The groups are shells around one centre, one inside the other: the same stretched ball of 5 dimensions in 10 sizes.
Some rows, each with its group after it:
[-47   6  30 -26 -69 -19  -2 -11 -42 -41  10 -22 -23 -13   3  43 -32 -29
 -10 -44 -87  38  20   4 -25]  paz
[-17   3  -4  42  13   7  -3 -14 -14 -77 -21 -34 -51 -18 -33   1  -6 -40
 -46 -14  -8  28  13  34  -5]  Rusu
[ -5 -46  25  27 -43   9  20 -40 -46 -47 -27 -50 -32 -26 -47  13 -53 -33
 -51 -16 -49  43  12  22 -13]  Zep
[-45  -9  21 -22 -42 -25  -2 -22 -46 -28   5 -15 -25   3   4  21 -36 -31
 -14 -56 -78  40  15  11 -25]  Rusu
[-13 -12  -3  31   5 -16  -4 -22 -21 -52 -11 -29 -41  -6 -13  -7 -17 -51
 -35 -26 -36  27  18  27  -6]  paz
[-16   7  16  14 -46 -12  -4  -8 -22 -65  -1 -35 -34 -28 -10  28 -16 -48
 -27 -15 -60  24  28  13  -8]  fezo
[-29  -3   4  35 -14  -9  -4 -15 -13 -62  -6 -48 -41 -22 -30  16 -16 -31
 -34 -11 -38  40   7  25 -12]  nul
[-18 -29  25   1 -33  10  15 -35 -55 -46 -26 -23 -33 -11 -29  11 -46 -34
 -43 -41 -44  37  15  21 -18]  Rusu
[-23 -28   8  17 -28 -35  -2 -28 -29 -28   3 -40 -26  -5  -6   5 -35 -44
 -22 -29 -75  39  14  16 -14]  Ref
[  0 -14  -7  65  11   2   0 -20  -6 -76 -23 -53 -50 -27 -43  -5 -11 -47
 -52   5 -11  29  13  35   1]  Rusu
[-29  21  18  -6 -60 -30 -13   2 -20 -57  17 -26 -28 -21  14  38 -11 -50
  -9 -25 -83  21  33   4 -12]  kolep
[ -7 -21   9  20 -27 -26   0 -24 -29 -42  -4 -32 -30 -10  -5   3 -28 -56
 -29 -26 -64  26  26  16  -7]  paz
[ -2 -37   8  47 -27 -18   6 -30 -21 -46 -11 -59 -33 -24 -33   4 -35 -46
 -41  -2 -56  38  14  21  -6]  Ref
[-39  13   6   1  -9  -8  -8 -11 -29 -58  -5 -12 -41  -3  -5  13 -12 -36
 -25 -43 -38  30  16  23 -16]  Ref
[  4 -35  -4  61   9  -1   7 -33 -18 -59 -26 -52 -45 -20 -44 -13 -26 -47
 -54  -3 -20  34  11  34  -1]  med
[  6 -26  -9  62  17  -6   1 -27 -13 -63 -23 -45 -47 -17 -34 -17 -17 -55
 -52  -4 -17  26  16  34   2]  fezo
[ 30 -39 -14  88  27   0   6 -33  -6 -72 -34 -58 -50 -26 -47 -29 -17 -66
 -65  14  -4  21  20  40  12]  nul
[-40  36  11  -3 -17   7 -10   2 -25 -80  -8  -8 -46 -15  -8  27   0 -35
 -27 -37 -26  22  22  22 -15]  kolep
[-11  16 -21  44  24 -33 -22  -3   5 -67   3 -25 -47  -6   7 -11  13 -66
 -26 -16 -30  12  27  28   3]  nul
[ -4   4  16  18 -42  -2   0 -10 -25 -72 -10 -30 -37 -30 -14  22 -16 -54
 -35 -13 -48  17  33  15  -4]  nul
[-38  -6  23 -11 -33   3   5 -23 -48 -48 -13 -16 -34  -8 -18  21 -34 -26
 -31 -48 -48  39  13  19 -23]  Zep
[-11 -14  -6  27 -13 -55 -14 -17 -11 -33  14 -33 -29  -1  16  -6 -15 -66
 -15 -24 -77  23  27  15  -3]  pina
[-14  -4  -5  47  -2 -16  -7 -13  -6 -65  -6 -47 -43 -21 -23   4  -9 -46
 -36  -5 -35  30  15  27  -3]  fezo
[-27 -32   8  21 -27 -36  -1 -29 -27 -26   4 -46 -26  -6 -12   7 -37 -38
 -23 -26 -75  45   9  17 -16]  pina
[-40  52  -1   7  -8 -12 -23  14  -5 -84   7 -11 -47 -15   8  25  18 -45
 -17 -29 -32  16  27  20  -9]  pina
[-14  -4  29   5 -44  26  13 -21 -46 -73 -28 -24 -40 -29 -35  27 -32 -34
 -47 -26 -32  28  23  20 -14]  kolep
[ 18 -33   7  58 -21   1  10 -29 -20 -66 -25 -56 -40 -34 -42   0 -29 -56
 -54   8 -34  26  23  26   3]  Ref
[-38  -7  41 -21 -80   4  11 -20 -53 -48  -6 -30 -25 -25 -21  48 -45 -21
 -25 -37 -76  42  17   7 -26]  Zep
[-66   4  31 -34 -63 -16  -1 -15 -47 -34   9 -22 -24  -7  -5  45 -38 -11
  -9 -54 -83  51   7   7 -34]  nul
[-40  21  -1  19 -17 -33 -19   1  -3 -58  15 -35 -37 -14   2  22   0 -41
 -13 -20 -58  31  17  17 -11]  zumus
[-44  39  -1  -2 -17 -35 -25   9  -9 -61  19 -12 -37  -5  23  22   9 -48
  -5 -37 -59  20  27  14 -12]  zumus
[-34 -19  30 -18 -44   7  12 -30 -60 -41 -18 -15 -30  -7 -20  22 -47 -26
 -33 -53 -56  40  14  17 -25]  zumus
[  3 -43  23  43 -44  11  20 -36 -35 -58 -28 -63 -35 -38 -56  16 -47 -36
 -55   2 -44  41  13  23  -8]  kolep
[-32 -18  10   6 -22 -23  -1 -25 -35 -34  -2 -28 -31  -2  -9   8 -32 -36
 -24 -40 -62  40  12  19 -18]  Zep
[-12 -25  -2  32   5 -17   0 -29 -26 -44 -14 -32 -39  -3 -18 -11 -25 -48
 -38 -28 -38  32  14  28  -8]  med
[ 20 -57  13  51 -19   9  22 -46 -40 -52 -37 -52 -37 -26 -51  -9 -48 -51
 -63  -5 -32  33  18  29  -2]  zumus
[ -2 -42  10  46 -14   5  14 -38 -32 -53 -28 -53 -39 -23 -49  -1 -40 -38
 -54  -9 -31  40   9  29  -8]  Zep
[-31   4  36 -14 -73   6   7 -13 -44 -61  -7 -28 -29 -30 -18  46 -33 -30
 -28 -30 -67  33  24   8 -20]  Ref
[  6 -59  21  43 -24  25  28 -50 -49 -52 -44 -54 -38 -27 -66   0 -57 -33
 -67 -11 -26  44   7  31 -10]  pina
[-44 -14  37 -22 -74  -8   9 -23 -52 -36  -1 -31 -22 -17 -16  42 -48 -20
 -20 -42 -84  47  13   7 -28]  fezo
[ -7 -27   6  46  -8   5   8 -29 -24 -62 -24 -50 -43 -24 -45   2 -29 -38
 -51  -8 -26  37  10  30  -7]  fezo
[-67  20  35 -34 -67   3   0  -7 -45 -54   3 -20 -30 -18 -14  56 -30  -7
 -15 -48 -67  47   9   9 -33]  zumus
[  1 -31  19  35 -37   8  14 -31 -34 -60 -24 -49 -36 -31 -42  13 -38 -42
 -50  -7 -42  34  18  22  -7]  paz
[-55  12  35 -29 -78 -12  -1  -7 -41 -47  10 -26 -24 -20  -5  55 -32 -19
 -11 -41 -85  42  16   3 -28]  med
[  4 -26  -4  44  11 -10   2 -30 -23 -55 -22 -32 -42  -8 -22 -18 -22 -58
 -46 -19 -27  24  20  31  -1]  med
[ 38 -47 -11  88  23   4  11 -38 -12 -70 -39 -57 -49 -27 -50 -31 -23 -69
 -70  14  -4  19  22  39  13]  pina
[ -2 -29  21  11 -33   5  13 -33 -49 -50 -25 -23 -34 -15 -23   5 -41 -48
 -45 -33 -46  27  25  20 -10]  kolep
[-18 -14  -4  30  -8 -40 -11 -19 -14 -39   6 -37 -33  -4   0  -2 -17 -53
 -21 -23 -63  30  18  20  -7]  med
[ -6 -26  22  18 -34  11  14 -31 -44 -57 -26 -33 -36 -22 -35  12 -39 -40
 -47 -24 -40  32  19  22 -11]  paz
[ 20 -30 -19  79  29 -20  -3 -27  -1 -62 -19 -51 -47 -16 -28 -30 -10 -70
 -51   6 -19  20  21  36  10]  Rusu

New rows, each followed by its group:
[-22  14   2  34  -5   4  -6  -7 -11 -80 -13 -35 -48 -24 -27  15  -3 -39
 -39 -12 -19  27  17  28  -7]  Zep
[-52  42   9 -12 -46 -41 -25  13  -9 -57  30 -21 -30 -13  25  42   3 -41
   4 -33 -82  25  26   5 -16]  pina
[  7 -33   6  45 -29 -27   2 -27 -18 -46  -6 -54 -30 -23 -19   1 -30 -59
 -36  -2 -64  28  24  18  -1]  Ref
[  6 -25   1  35 -17 -30  -2 -25 -21 -45  -5 -36 -32 -12  -4  -7 -24 -67
 -32 -16 -60  20  29  18   0]  Ref
[-34   1  21  -4 -68 -39  -8  -8 -24 -39  20 -39 -21 -19   8  38 -26 -42
  -7 -25 -99  34  24   2 -17]  pina
[-41  -6  36 -17 -63  11  11 -21 -52 -53 -13 -27 -30 -22 -28  42 -42 -18
 -31 -39 -60  44  13  13 -26]  paz
[ -6  -8  -3  45 -18 -32  -9 -13  -4 -57   4 -49 -36 -22  -9   6 -11 -58
 -28  -2 -57  25  24  19   0]  med
[ -1 -27   5  30  -4  -4   6 -31 -34 -52 -23 -28 -39  -9 -23  -9 -29 -52
 -45 -26 -33  26  21  27  -5]  med
[-40  21  25  -3 -48  13   0  -5 -31 -75  -9 -27 -39 -29 -25  43 -17 -23
 -30 -26 -42  34  17  16 -19]  med
[-31  17  22 -18 -50 -13  -5  -6 -37 -57   3 -10 -31 -13   8  31 -18 -45
 -17 -42 -67  22  31   9 -16]  zumus
[-47  36   3  -1 -14 -17 -18   5 -15 -67   8 -13 -41  -8   6  24   4 -38
 -14 -37 -44  25  20  18 -15]  Ref
[-27 -10   9   3 -27 -32  -6 -19 -30 -35   5 -23 -29  -1   6   9 -25 -47
 -18 -39 -71  31  21  14 -14]  fezo
[ -1 -45  24  29 -56  -9  15 -36 -38 -42 -14 -56 -26 -29 -34  17 -50 -43
 -41  -8 -70  39  18  14 -10]  zumus
[ -7 -23  11  32  -9  16  12 -30 -36 -65 -32 -34 -44 -20 -42   2 -31 -38
 -54 -20 -19  32  14  30  -9]  Zep
[-20 -50  18   9 -29 -18  12 -44 -50 -19 -14 -35 -25   0 -22   0 -55 -35
 -34 -41 -67  46   8  19 -19]  pina
[-13 -17  -4  35   4 -22  -5 -23 -19 -48  -8 -34 -39  -6 -14  -8 -19 -50
 -34 -23 -41  30  16  27  -6]  paz
[ -8 -13   9  33 -44 -33  -5 -14 -12 -50   7 -53 -29 -27  -9  19 -22 -54
 -24  -3 -76  29  25  12  -5]  kolep
[-71  29  21 -42 -50 -31 -15  -1 -36 -37  22  -4 -26   3  22  42 -18 -23
   4 -64 -85  38  16   5 -31]  pina
[-19 -17   0  32 -11 -27  -5 -21 -17 -45  -2 -42 -35 -10 -14   2 -21 -45
 -29 -19 -54  35  14  22  -9]  paz
[-12 -27  20  29 -38   8  13 -29 -34 -58 -21 -50 -36 -30 -44  19 -38 -32
 -46 -11 -43  40  12  22 -12]  paz
[-19  -9   2  12 -23 -45 -11 -16 -21 -35  11 -27 -28  -1  14   4 -19 -58
 -14 -32 -77  25  26  13  -9]  Rusu
[-35  -6  20   9 -60 -27  -3 -13 -23 -44  11 -49 -25 -24 -12  36 -29 -32
 -17 -17 -84  42  15   8 -17]  pina
[-11  -1  -4  31   5 -14  -7 -15 -17 -62 -10 -25 -43  -9  -9  -4  -9 -55
 -35 -24 -31  21  23  27  -3]  paz
[ -7 -21  29  14 -52  18  17 -28 -45 -63 -26 -37 -35 -32 -39  25 -41 -37
 -48 -18 -45  32  21  18 -12]  Ref
[-43  33   2   1 -14 -22 -19   3 -14 -63  10 -13 -40  -7  10  21   3 -42
 -13 -37 -48  24  22  17 -13]  med
[-33  -5  14   4 -43 -33  -7 -14 -25 -39  11 -34 -26 -11   1  23 -25 -41
 -14 -30 -80  35  19  10 -16]  paz
[ 26 -34 -18  86  30  -8   2 -30  -3 -69 -28 -55 -50 -22 -40 -30 -13 -67
 -60  11  -7  20  20  39  12]  zumus
[-33  -8  18 -12 -43 -28  -3 -19 -40 -34   6 -18 -25  -2   8  19 -31 -42
 -15 -47 -79  32  22  10 -19]  Zep
[  3  -8 -20  60  19 -38 -16 -13   5 -58   0 -42 -43 -10  -3 -18   1 -70
 -31  -4 -39  17  25  28   7]  Rusu
[-20 -33  20  15 -29   4  13 -35 -45 -44 -22 -36 -34 -14 -35  10 -45 -30
 -43 -31 -46  43   9  23 -17]  paz
[-12   9   1  14  -8 -18 -10 -10 -22 -61  -4 -12 -40  -6   6   1  -6 -61
 -27 -33 -43  13  32  20  -4]  kolep
[ 18 -46  10  51 -22  -4  14 -38 -30 -52 -26 -52 -35 -26 -38  -6 -39 -57
 -53  -2 -43  28  22  25   0]  med
[-38  24  24  -5 -59  -8  -6   1 -25 -67   6 -29 -33 -28  -7  46 -14 -33
 -18 -24 -65  29  24   9 -17]  med
[-46  13  44 -38 -93  -1   4  -8 -52 -52   4 -19 -23 -25  -5  60 -36 -24
 -15 -43 -87  36  25   0 -27]  kolep
[-28 -44  31   1 -42  13  22 -44 -61 -35 -27 -35 -30 -12 -44  16 -61 -18
 -45 -41 -51  52   3  21 -25]  kolep
[ -1 -54   6  54  -8  -3  15 -43 -30 -44 -27 -60 -37 -20 -52  -8 -45 -37
 -54  -7 -36  45   4  31  -8]  pina
[-31  32   0  23 -15 -14 -16   5  -3 -78   5 -30 -44 -22  -6  24   7 -43
 -23 -15 -38  23  22  21  -7]  med
[-48  16   9  -2 -10   0  -6 -10 -30 -61  -7 -15 -42  -6 -14  19 -13 -25
 -27 -44 -33  36  10  24 -20]  nul
[-49  30  28 -19 -73 -17  -9   5 -27 -61  16 -27 -28 -26   3  56 -15 -30
  -8 -30 -82  32  24   3 -21]  nul
[-29  13  21  -4 -41   4   0  -9 -35 -67  -8 -18 -37 -20 -12  30 -19 -37
 -29 -33 -47  26  24  16 -15]  paz
[-47  39   5   1 -17 -13 -18   7 -13 -72   7 -16 -43 -13   2  29   5 -35
 -16 -33 -41  26  20  19 -15]  Ref
[-26   7  -3  21 -19 -46 -18  -5  -6 -47  17 -33 -32  -9  13  11  -6 -55
 -12 -22 -71  25  24  14  -7]  Ref
[-54   0  12 -11 -22 -21  -6 -17 -36 -36   4 -19 -32   3  -3  19 -26 -23
 -16 -52 -61  44   7  18 -26]  pina
[-30  21  -7   8   2 -34 -20  -3 -14 -54   9  -8 -39   4  20   2   2 -56
 -14 -41 -49  17  27  20  -8]  pina
[-23 -27  13  14 -33 -26   2 -28 -33 -33  -2 -39 -27  -9 -13  10 -37 -40
 -26 -29 -70  40  14  16 -15]  paz
[-43 -16  26 -13 -39   2   9 -28 -52 -40 -13 -22 -31  -6 -23  23 -43 -19
 -30 -50 -55  46   7  18 -27]  Ref
[  9 -26  17  34 -34   6  12 -28 -33 -64 -25 -41 -37 -30 -34   9 -33 -53
 -50  -8 -40  24  26  21  -3]  Ref
[-27 -24  26  11 -34  21  16 -32 -48 -56 -28 -37 -37 -22 -48  21 -44 -19
 -48 -29 -34  46   6  25 -21]  Ref
[-36  19  -8  31  -5 -33 -20   0   3 -61  12 -39 -41 -14  -3  14   3 -42
 -17 -14 -48  31  15  21  -8]  pina
[-31 -31  14  19 -17   1  10 -35 -40 -42 -20 -40 -36 -10 -39   8 -42 -21
 -41 -32 -40  50   0  27 -20]  pina
[-25   8  32 -16 -58  11   6 -13 -48 -65 -13 -13 -33 -22 -13  36 -28 -37
 -31 -38 -53  25  28  12 -17]  pina
[-25   3   8  27 -28 -14  -6 -10 -14 -63  -1 -44 -38 -24 -19  22 -14 -38
 -28 -11 -50  33  16  19 -10]  paz
[-19   1  10  31  -7  23   5 -17 -26 -81 -28 -33 -50 -26 -44  14 -16 -31
 -51 -16  -8  32  12  32 -10]  zumus
[ 16 -51   6  56  -7   5  16 -42 -32 -54 -34 -51 -40 -22 -48 -13 -41 -51
 -60  -5 -27  32  16  31  -1]  med
[  0 -23  17  36 -32  11  12 -27 -31 -67 -25 -46 -39 -32 -42  13 -32 -43
 -51  -6 -35  31  20  24  -6]  paz
[-40  15  21   9 -40  14   1  -7 -27 -76 -11 -37 -41 -31 -34  40 -18 -20
 -34 -19 -36  39  11  20 -18]  zumus
[ -9   0 -12  34  17 -26 -13 -14 -11 -57  -5 -21 -43  -2   1 -14  -3 -63
 -30 -26 -33  17  25  27  -1]  zumus
[ 13 -19   0  62   5  16   8 -24 -17 -82 -34 -46 -51 -31 -48  -6 -16 -52
 -62   4  -4  23  20  35   4]  Rusu
[-55  27  13 -27 -32 -26 -15  -2 -32 -46  14  -2 -31   3  19  28 -11 -35
  -5 -58 -68  29  21  11 -23]  nul
[ -6 -12  -5  47 -12 -34  -9 -15  -4 -53   3 -50 -36 -18 -10   1 -12 -58
 -28  -3 -56  27  21  20  -1]  med
[-16 -15  34  13 -53  35  20 -26 -48 -74 -33 -40 -39 -38 -55  34 -41 -22
 -54 -16 -30  39  14  22 -17]  pina
[-61 -12  46 -37 -80  10  15 -26 -65 -37  -9 -27 -24 -17 -29  53 -56   0
 -24 -53 -75  58   3   9 -38]  pina
